There are 5 ways to turn a row about zero (a turn may also mirror it). The second row of each pair is the first, turned, with some noise. The first 45 pairs use one turn. New pairs use 2 turns, one after the other, and a turn may come again.
Some pairs, each with its turns in order after it:
[39  0 27 -9 -3 12  5  1]
[ -3   6 -40  13   1   2 -23  -7]
Q602

[  4   3 -12  19   3   0  -1   6]
[ -7 -16  13  -4   2  -1  -3  -3]
Q888

[ -3   3 -32  39 -35 -24  -8 -12]
[-57 -31   0   4   8 -12  -7  -2]
Q888

[  5  10  11 -18  16 -15 -19  22]
[-1 10  7 39 15 -4 -3 -1]
Q472

[-12  16  -8   6  -3   0  13  39]
[-23  -2  24  -2   4  26 -11  21]
Q602

[ 16   8   6  -7 -15   1  -5   3]
[  6 -11 -13   4  15   4 -13   2]
Q602

[-11   9  -1 -33 -23   3  -1  -5]
[ 3  6  4 -9 18  0 25 27]
Q363

[ 38 -10 -27   6  20 -10   1   0]
[ -1 -31  18  -2   6  22  22  25]
Q888

[19 -1 39 -8 20  1  2  7]
[-14  28  12   8  15  -5 -20 -18]
Q472

[-10  17   6  -6  16   8  11 -13]
[ 12   6  15   2 -18   9  -8 -10]
Q472

[-15  13  -4  13  -7   6   6   1]
[ -9   6  16 -10  13  -4  -1  16]
Q602

[  6  -1  12 -39  25   8   5   0]
[-12  20  14  20  -6   9   6 -32]
Q472

[ -5 -14   6 -39   0   6   1  -3]
[  5 -19 -20  11 -23  -4  14  16]
Q602

[ -7  17   0   0  16  39   4 -10]
[-19  -7 -10 -11 -17   1  35 -17]
Q363

[  1   0  -5   0 -25  15  -1  10]
[ -2   2   6 -28  12  10   0   0]
Q363

[ 18   2 -35 -17   6  -6   4  11]
[ 22  -9  -3 -17 -10  33  -1   1]
Q602

[  5 -13  -6  -2  12   6   9   3]
[ -7   6  -2  -2  -9 -12   6 -12]
Q472

[-4  6 -3 24 -1 21 -4 -7]
[ -2 -18  -5 -18   1  -9  10  18]
Q102

[ -2   3 -27  12   0  14   4   0]
[ -7 -15  14  -5 -12 -10  -9  13]
Q888

[ -5   1   0  16 -14  -1  22  -6]
[ 12 -23  10   3  -8 -11  10  -9]
Q102

[ 17  16 -23  -2 -16   5 -15   2]
[ -3  19  -8 -13  -6 -29  -5   5]
Q102

[-27  -4   8  16  -7  11   6   9]
[ 12 -15  17  -7   9   8  11 -24]
Q363

[-17 -15 -19  -3  -2  29  -8   2]
[  1   5  20  13  -9 -26 -15  15]
Q888

[ -4   3   3 -27   3 -11  -7 -14]
[ 0 -4 21 10  9 15 10 -9]
Q472

[  3  -5   2 -32 -12 -10  14 -24]
[ 13  -1 -11  16  19 -12 -20 -27]
Q102

[  6 -10  -4   0  -3  29 -12  -6]
[-16  -3  -7 -22   2 -15   6  -7]
Q363

[-3  6 -6  9  0  4  3 39]
[  1   8   5  -6 -37  13   1  10]
Q102

[ -1 -19   7   4   4  10  21 -13]
[ 11   3 -13 -16  10 -21   5  14]
Q888

[  7  18 -11 -35   0 -24 -23  -5]
[ -8   2 -12  31 -28  30   9  -3]
Q888

[-10 -17   0 -10 -39  -7 -14  -1]
[  4  10  19 -19  34 -13  -5  15]
Q363

[ 20  17   8 -24 -34  -1   0 -14]
[  7   4   9  16   5 -35 -32  -9]
Q102

[  0  -5  -7  -6 -16  -2 -11 -17]
[ 14 -15  -7  -7   9 -10  11   0]
Q602

[  0 -11  -1  -4 -17 -26   6  32]
[ 19 -10   5   1  21  18 -25  15]
Q363

[ -5   5  -8   3  -7 -32  11   6]
[  4 -18  22 -11  -7  -1 -19  -4]
Q602

[  7  28 -12  12   0  -1   6  -1]
[ -9  16   5   0 -21  20   6   1]
Q363

[-39 -19  -4   5   0   7   1   2]
[ 11  -2  -4  14   2 -33 -19   1]
Q888

[-1 -4  5 -8 -7 -8 -8 -5]
[-8  4  2 13  5 -4 -4 -4]
Q102

[ -9  11   3 -29  -3   4  11  -1]
[ 12   5   5   9   0  24   9 -20]
Q472

[ -8  -3  17  10  -2   3 -21  -7]
[-15  -9   7  11  13  -1   3  16]
Q102

[ 30   2  39   6  -3   5  -4 -39]
[-23  25  31 -31  14  15 -18   9]
Q472

[ -2  13  -5  14   0  12 -24   1]
[-18   0  -3 -12  -2  -9   2  24]
Q102

[-10 -27  13   1   1  10  -7   8]
[  2 -18  -4  -4  19 -17  -4 -15]
Q363

[-17  -6  -5  -4  19 -39   2   0]
[  9 -15  29   2 -27  -8  -1 -14]
Q602

[ 15   6  -5 -11 -39   6   2   8]
[  5  10 -25  -7  19  23  18   9]
Q472

[  7  -4   8 -19   5   1  28  18]
[ 22   8 -14  -9   5  19 -10  18]
Q888

New pairs, each followed by its turns in order:
[  6   1 -14  -4   3  -5 -11  -5]
[ -8 -10  13   7   7   2   1   4]
Q363 Q602

[  5 -20   1 -10  12   7  -9  -3]
[  5 -19   5   5   4 -15  10   0]
Q363 Q472

[ -2  11 -19  13   0   8   5  12]
[  5  -8 -13  19   0  -6 -13  11]
Q363 Q102

[23  4 18  1  0  6  8 -7]
[-14 -12   0  -2 -21   8   2   6]
Q363 Q888

[  3 -27  -5 -26 -21  -2  39   5]
[ -9  10 -36  36 -21  -9   8 -13]
Q602 Q102

[ -5 -39   6 -10  21   8  39 -24]
[ 19  24  -5  -8  -7  -8 -49  30]
Q363 Q363

[13 -2 -2 -7  7  2 -6 -3]
[  2  -3  -8  -8  -1  -3  -7 -11]
Q472 Q888

[ 18  -1  26 -24  18 -17  -4  -2]
[ 34  -8  -8 -28  -5 -13  -4  -1]
Q888 Q102

[-10   7   0  29  30 -16  26   5]
[  9  -7   0  28  16 -31 -12  22]
Q602 Q602

[ -9 -13  10   6  -5  -2 -14  19]
[ 15  -5   4  10   2 -11  19  -2]
Q363 Q888

[ 14  18   5 -14  -3 -16  29  12]
[-11  31 -11  -2  17 -18   3  -4]
Q102 Q363

[-17  32 -21  -9   4   3  18   4]
[ -5  33 -13 -25  12   5  10  16]
Q472 Q472

[-25  33  -8  12   9   1   3  -6]
[-12   3  -8  28  17 -26   3  -8]
Q888 Q102

[ -1  39   2  39 -26   6  -1  -4]
[  6  19  15 -11 -15  51 -20  -4]
Q363 Q472

[ 39 -16 -10 -10 -20  -1 -11  -5]
[ 33   3  -2  12 -19  -5  -8 -28]
Q472 Q472

[ 39  -4  -4 -14  -5 -16  15  -5]
[  6  11 -31  11 -28   1   3 -21]
Q888 Q472

[ 5 13 -3  8 18 15 15  1]
[  9   6  10 -23   0  -7   6   7]
Q363 Q363

[-22   0 -11   4  -2  -3  11   4]
[  3 -10 -20  10  -4 -12   8  -7]
Q102 Q102

[ 8  3  3 13 14  2 12  1]
[ -8  14  -1  -1   4   3   4 -13]
Q102 Q472

[  2   1   3 -27  18 -22   6  17]
[-28  19  14  -3  20 -12  -2   1]
Q602 Q888

[ 0  5 -9 39 -3 -2 11 -8]
[ 38  -6 -15   3  10 -11   0  15]
Q102 Q363

[ -6 -13   0   1  -2  -9 -29  15]
[ 19 -21   1   2  11   8  20   3]
Q602 Q102

[ -5 -21  -2 -38  -3   0   9 -12]
[-21  -6 -10   9  16   5 -14  30]
Q602 Q888

[ -3 -12 -11  -2  -1 -30   8 -16]
[  2 -12 -17 -16 -11 -19  18  -2]
Q102 Q888

[ -9  14 -11  23   6  -1  22   9]
[-23   1   1   9   3  27   9   8]
Q472 Q888

[-12  -2 -39   1 -10 -28   7 -10]
[ 24  15  -3  36  13   6 -21  -2]
Q602 Q102

[ 9  0  3 35 -3  4 13  0]
[-13   0  -4   9  13   9  -5  33]
Q472 Q363

[ 37  -6 -12  -4   1  -8  11 -27]
[-30  -9  -1 -10 -24  15   0  26]
Q888 Q602

[  3   5  19  15   8 -11  -2 -20]
[-12  10   9  13  11  10 -16  11]
Q472 Q102

[  0  11  -6   9  25 -17   6  -1]
[  2 -10  -2  10   1  -9 -24 -21]
Q472 Q602

[-9 -3 17 12 -1  9 25 12]
[ -6  29  -4  -4  14   7 -10  -6]
Q888 Q102

[  0 -18   1  -4 -31  -9  -1 -19]
[ -5   9 -21  30   4  14  -7  13]
Q363 Q363

[ 16   8   0  -3 -19 -10   8  -4]
[ 2  1 13 25 -1  3 16  5]
Q602 Q888

[ -2  14   7  -4   9  -1   0 -17]
[ 20  -2  -8 -14  -1  -1  -4   4]
Q363 Q472

[ 17   5  -9 -28 -12   6 -16  20]
[ 23   8 -10 -10 -30 -11 -13   4]
Q472 Q472

[  5  12  -1 -16 -12   0   1 -12]
[ 18  -7  -4  -7   2   3 -10   9]
Q472 Q102

[-19  -2  11   7 -13   1  -9 -18]
[  9 -16 -23   3  12  11   0  -8]
Q602 Q888

[-25  -2 -20  14   0 -33   6  31]
[ 15  -4 -15   2  36 -19  21 -29]
Q602 Q363

[ 39  -2   2   4   2 -22  -7  -8]
[  0   9  22  22 -25   2 -23   6]
Q472 Q602

[ -9  14   7  -2   3  -7  14 -11]
[ 11   7   7   2  16 -10 -13  11]
Q472 Q102

[ -7  12  11  10   5  19  -8 -21]
[ -9  -3  -5  20  -7  -8 -18  23]
Q472 Q102

[ 13  -6  22  29  -1 -12 -39 -25]
[ 48 -14 -16  -4  18   5 -11 -26]
Q102 Q888

[ 14  -7  -1  -8  -3 -13 -23  26]
[-12  -3  -5  -2  -8   0   8 -37]
Q888 Q363

[ -7  22  22   0   1  -9  -2 -12]
[ 1  8  9  2 17  4 -9 29]
Q472 Q102

[ -1 -12  19   4 -32  12  18 -25]
[ 17 -29  11  23   8 -15  23  -6]
Q602 Q472

[ -6 -19 -13   5   6   2 -10 -39]
[-19   0  34  20  -4   1  -4 -24]
Q363 Q102

[  8   1  19  -6   2   7   1 -10]
[-16 -19   4   5  -5   3  -2  -8]
Q602 Q888

[-1 10 -1  0  5  8 -2  3]
[-2  6  2 10 -3  5 -2  0]
Q102 Q888

[ -5  10 -25  -2  -9 -26  -1  -7]
[  3  20  11  -3  15  10 -14 -23]
Q363 Q888

[ -5  -4   3 -14 -23  -4  28   1]
[ -1   2 -34  -6  -8  14 -11   7]
Q363 Q363

[  3  19   0 -19  10   3  12  30]
[-15   7 -31  12  -8   9 -15  18]
Q602 Q472

[-12   1   6   2  15  -4  25 -14]
[ 10  24  -8   4   1 -13   6 -17]
Q888 Q102

[ -4  22 -39  -5 -14  -8 -11  39]
[-28 -15  -3  12 -23 -34 -26 -20]
Q102 Q102

[-32   1 -20   5  -3  17  39  10]
[ 20  28 -12  15  -6   8 -41  -6]
Q602 Q888

[ -7  17   0 -19  -6 -11 -37   2]
[-34  26   5   8   7   8   0 -10]
Q472 Q602

[  7  -5  11  28   0 -11 -39  -5]
[  1  -7  -2  10 -16 -20  17 -39]
Q363 Q888

[-2 15  1  2 -5 15 -5  3]
[ -3  -9 -11  18  12   2   6   2]
Q102 Q472

[-20 -19  -1   1   4  -1  -2 -16]
[ -6 -24  -7   3  14   7   5  -1]
Q888 Q888

[-7 -5 10  1 -3  1 17  7]
[ 4 -5 11 10 -8 11  8  0]
Q888 Q888

[-10   4   4  -1   8  23   3   6]
[ -7 -12  -8  -1   5  21  14  -1]
Q102 Q602

